The first 8 rows are patterns. Each new row is the sum of 2 different patterns, raised or lowered, with some noise. Before adding, each is slid sideways (what falls off one end comes back at the other), maybe read backwards, and multiplied by a number that may be negative. Names go in the order of the patterns.
Known rows, each followed by the names of its patterns:
[ -4,   0,  21,   5,   5,   2,  17,  -6,   1,   1,  12,  -9,   1,   0,  -7,
   3,  -3,   1,   8,  15,  -2,  -1,  -1,   3,   7,   9,  -5,  -5,   5,   3,
   6,  -4,   7,   2,  -7,   4,  22,   1, -23,  -9,   5,  11]  (1)
[ -7,  -2,   8,   2,   4,   2,  -1, -22,   2, -10,   3, -18, -17,  13,   2,
  25,  -9,  -4,   8, -19,  12,  28,   3,   9,  -3,   2, -11, -12,   1,   4,
  13, -22,   6,   5,  -5,  -7,   3,   5,   2, -15,  -4,  -7]  (3)
[ -3,  21, -18,   1, -11,  -8,  -1,  -4,  -8,  -1,   3,  19,   9,  -3, -17,
   3,  -5,   8,  -1,  -7,  21,   4, -14,   7,  -5,   3,  -2, -28,   9,  -2,
   7,  -4,   1,   2,  19, -13, -11,  -3,   3,   2,   2, -28]  (7)
[ -2,   2,   3,   9,  10,   6,  -8,   0,   1,   0,   3,  -2,  -7,   0,  -7,
   7,  13,  -1,  11,  -6,  -2,   1,   2,   2,  11,  24, -11,   9,   9,  -1,
   2,  -2,   5,  25,   0,  11,  -2,   7,  -1,  18,  28,  24]  (4)
[  2,  -5,  -3,  -4,  -2, -15,   3,   2,   5,  20,   0,   1,   7,  -1, -23,
  10, -15,   7,  -4,   1,  15,   1,   0,  -4,  10,  -6,  16, -10,  -6, -22,
  -3,  12,   0,  28,  13,  -1,  -1, -14,   6,  -2,  19,  -3]  (5)
[  8,   5,  -4, -13,   8,   2,   3,   7,  -2,  -8,  -5,   7,  -4,   6,   1,
  11,   4,  -1, -18,  18,  11,  -7,  22,   4,   7,  -7,   9,  -8,  -3,   8,
   3,  15,   1,  -2,   2,  -4,  -1,   6,  -7,  -4,   2,  -8]  (0)
[  2, -15,  -1,   5,  -1,  -5,  -5, -17,   3,  -1,   7,   0,  -6,   6,   7,
  16,  12,   5, -10,   7,  -3,  24,  -2, -13,   5, -11,   0,  28,  -3, -11,
  22, -13,  -5,   1,   3,  -2,  14,  -9, -13, -12,   5, -17]  (6)
[  4,  11,   5,  10,  13,  -1,   6,   6, -18,   7,  -3,   2,  -6,   7,   0,
  -5,   8,  -8,  -1,  -4,  -7,  12,  27,   3,   0,  -3,  -3,   1,   5, -24,
 -18,  16,  -2,  11,  -1,   4,  -3,  -4,   2,   1,  -1,  -3]  (2)

New rows. What belongs after each?
[ 11,  19, -16, -22,  -2,  -2,  -8,   1,   1, -23,  -4, -11, -35,  -3,   3,
 -12,  10, -19, -35,  -1,  -7,  -6, -11, -23, -29, -10, -14,  -7,  -6, -16,
  -7,   1,  10,   3,  -6, -15,  -5, -13,  11,  -7,  26, -19]  (0) (6)
[ -2,  19,   2,  -9,  -5,  -9,  10,   5, -14,  -2, -10, -30,   1,  10,   8,
   5,   0,  16,  -6,   2, -10,  21, -16,  -3,   8,   3,  10, -11,  15,  15,
  -1,   6,   7, -10, -10,  -2,  -5,  10,   4,  22,   2,  13]  (3) (5)
[-10,  -9, -30, -19,  -7, -12,  -8,   5, -35, -10,  11, -18, -14, -21, -19,
  -4, -22, -19, -12, -12,  11,  -5, -14, -22,   3, -18,  -4, -12, -16,  16,
  -1, -27,  -7, -12,  -7,  -9, -40,   2, -13,  -8, -12,   5]  (1) (7)
[-21, -18, -44,  -7,  15, -36, -11, -16, -37, -21, -26,   3,   1, -20,  -8,
 -16,   1, -25, -22, -27, -30, -21, -19, -13,   5, -17,   2, -19, -17, -24,
  -8,  -7, -26, -16,   6, -26, -12, -27, -26,  -8, -17, -11]  (3) (2)
[ 19,  12,  18,  21,  32,  21,  19,  26,  27,  -2,  47,  32,  22,   7,  14,
  16,  19,  29,  17,  59,  33,   5,  23,  31,  13,  49,  27,  52,   5,   1,
  36,  17,  15, -22,  22,  43,  27,  18,  29,  27,  12,  21]  (1) (3)
[ 25,  41,  11,  23,  10,  13,  11,  12,  -1,  20,  18,  17,   8,  21,   9,
  47,  -1, -26,  31,  13,  17,  16,  14,  18,  40,  23,   3,  -6,   6,   8,
  31,   6,  16,  12,   8,  20,  -6,  16,   6,  13,  21,   8]  (7) (2)
[ 12,  -7, -26,   3,  -7, -12,  25, -16,  -3, -17,  -2,   5,  18,  20, -13,
  -6,  -1,  -2,  -7,  -7, -19,  10, -10,   0,  -5,  -2, -24,  10,   0,  18,
 -22, -18, -15,  14,   0,   0, -15, -15, -20,  13, -16, -13]  (4) (6)
[-14,  10,  -3,  -9,   0, -17,  -2,  -3,   1, -11,   3,  -2,   3,  11,   4,
   8,  -2,  -3,  -1,   9,  -7,  -2,  -5,  -8,   2,   3,  11,  -7,  12, -20,
 -18,  -8,  -5,  -4,  11, -16,  -9,  22, -12, -10, -10,   4]  (0) (2)
[ -5, -14, -33, -13,  -1, -10, -28, -31,  -1,  -9, -21, -35,  14, -19, -27,
   6,   2, -22, -22, -15,  -8, -16, -19,  -7, -13, -10, -23, -16,  -9,  -6,
  -4, -11, -20, -19,   0,  -7, -14, -11, -14, -11,  -3, -19]  (1) (0)
[ -3,   9, -19, -14,  12,   6,  -8,   3,  -5,   1,   9,   5,  -3,  15, -18,
 -15,  12, -25,  -3,  -2,   4,  -7,   6,   8, -19,   2, -10,  -1,  11,   6,
   8,   8,  -2,   4,   4,   0,   9, -10,  -6,   7,  12,   1]  (0) (2)
[  7,   9,   5,  -8, -25, -28,  10, -13,  19,  -8, -11, -14, -15,  -4,  -2,
 -23,   9,   1,   0,  -6,  -4,  -3, -19,   3,  -9, -15,  -2, -21, -11, -23,
  -9,  -8, -17,  -5, -18, -20, -10,  -8,   5,  12,  -8, -13]  (4) (2)
[ -9,  -8,  -5,   9,   1,  -3, -16,   6, -20,  13, -19, -16, -27,   4,   4,
   1,  19,   3, -12,  14, -21,   1,  16,  12, -13,   3, -15,  -6,  12,  -6,
  -8,  -8,   3,  10,  25,   1,   2,  -1,  -3, -15,   5, -11]  (5) (6)
[30, 26, 17, 45, 24, 13, 19, 26, 26, 20, 16,  4, 21, 12, 26, 43, 25, 24,
  6, 20,  5, 27, 18, 18, 27, 16, 29, 17, 40, 11, 44, 29, 12, 29, 24, 12,
 24, 12,  0, 33, 24, 28]  (5) (2)
[-18, -11,  -4,  -2,  -5, -11,  -9,   5,  -9,   1,  -8,  -2,   0,   7,  17,
 -19,   8, -12, -17, -20, -22,  18,  -6,  22, -12,  -5,   4,  -5,   5,  15,
   4,  -8,   1, -17, -10,  -8,  -1,   0,  20, -16,   4,   3]  (3) (5)
[ -1,  -9,  -1, -14,  -1,  -2, -12,   4, -24,  -2,  13, -20,   5,   2, -10,
  -8,  -4,  -5,   5,  15,  17,  -8, -16,   2,  -2, -21, -38,  -4,  -1,  15,
 -15, -27,   2,  -7,   2,  -6, -10, -22,   6,   4,   2,  -7]  (1) (7)
[ 18, -22,  -9, -32,  13,   7,  -1,   3, -14,  33,  -2, -18,  -4, -11, -10,
  -5, -21,   9,  -4,  15, -10,  -9,  -8,  16, -11, -19, -13,  20, -17,  -9,
 -29,   5,  21, -22,  -2, -24, -16, -34, -21,   5, -14,   1]  (3) (7)
[ -4,  -3,  20,  19, -27, -16,  23, -16, -13,   2,  -6,  -7,   3,  -6,  -8,
 -22,  -5, -19,   0, -14,  -1, -13, -11,  -7,  -5, -20,   7,  -4,   2,   5,
 -20,   2,   2,  16,  -8,  -1, -16,  -2, -26,  16,  -1, -25]  (1) (6)
[ 14,   5,   0,  -4,  -3,  -6,  -3,  14, -12,   5,  22,  32,   6, -15,  -7,
  20,   7,  10,  14,   0,  13,  10,  28,  25,   5,  -6,  15,   9,  30,  13,
 -15,   6,   0,  14,  30,  14,   2,  28,   7,  -5,   9,  12]  (1) (6)
[  7,  -4,  13, -10, -10,  -7,  -1,  -7,  -7, -16,  -5,  -8,  -4,  -5, -13,
   9,  -1,  -6,  -8,   1,  -1, -12,  16,  35,  -9,  -9,   8,   2, -12, -27,
 -26,   5,   5,  -7,  -1,   8, -14,   5,   0,  -4,  -4, -10]  (1) (2)
[-14, -24, -25, -48,  -3, -14, -19, -18, -26, -18,   0, -27, -51,  -6, -22,
 -12, -17, -27, -27, -12, -15, -30, -39, -34, -16, -14, -26, -12, -31, -40,
 -16, -18, -16, -16, -38, -16, -24, -39,  -5, -32, -22, -41]  (1) (7)
[-18, -26, -13, -15,  -4,  -6,  -6, -13,  21,   7,  -4, -21,  -3, -12, -10,
 -21,  28, -24, -20, -15,  -5,   2,  -9, -21,  -5,  -9, -41, -26,   3, -25,
 -18,   3, -40,  -5, -23,  -5,   3, -24,  -7, -15,   5, -14]  (3) (4)
[-14, -33, -22, -32, -45,  -5, -21, -36, -22, -20, -32, -15,  -3, -19, -25,
 -19, -18, -24,  -9, -25, -27, -29, -33, -29, -25, -29, -24, -33, -36, -29,
 -19, -27, -24, -40, -42, -37, -31, -21, -25,  -6, -57, -21]  (4) (6)
[ 15,  -4,  21,   9,  19,   3, -20,  16,   1,  10,  15, -27, -14,   1, -12,
  11,  -1,  29,  16,  -5, -17, -12,  23,   6,   3,   8,  16,  10,  -1,  17,
  -4,   9,  34,   7,   3,  -5,   5,  10,  14, -13,  20,   1]  (3) (7)
[43, 27, 25, 16, 16, 38, 37,  5, 26, 20, 20, 12, 30, 12, 53, 25, 27, 31,
 16, 21, 32, 11, 23, 41, 18, 32, 14, 45, 19, 12, 11, 22, 35, 30, 26, 25,
 29, 32, 26, 34,  0, 27]  (7) (0)
[-12, -34, -16, -14,   1, -17, -10, -26, -38, -19,  -9,   6, -24, -20, -18,
 -20,  -8,  -3, -21,  -1,  -7, -42,  -1, -41, -15, -12, -39,  -8,   0,  -5,
 -18, -13, -29,  -3, -33, -29, -23, -11, -18,   1, -43, -12]  (7) (5)
[ -6,  -2, -25,  -6, -14, -15,   9, -14,  15,  -4, -13,  -7,  -8, -20,  -3,
 -13, -16,  -2,  -7,  -6,  -3, -20, -29, -18, -18,  -9, -10,  -6,  -5, -25,
 -19, -23, -10, -14, -13,   1,   5, -19, -24,  -4, -13,  -3]  (4) (5)
[ 21,  30,  25,   9,   4,  -8,  18,  16,   2,   6,  53,  -9,  22,   6,  26,
  23,  -2,  15,   3,  13, -23,   5,  18,  12,  21,  39, -10,   1,  -1,   5,
  19,  10,  23,  23,  28,  15,  -4,  11,   8,  10,  17,  23]  (3) (5)
[ 10, -19,   2,  17,   8,  36, -17,  13,  12,   8,   3,   8,  13,  21,  19,
   5,   2,   5,   6, -18,   9,  -2,  25,  10,  26,   1,  15,  13,   7, -11,
  -2,   7,   0,  15,  -5,  27,  -7,   9,  -4,  26,  11,   2]  (7) (5)
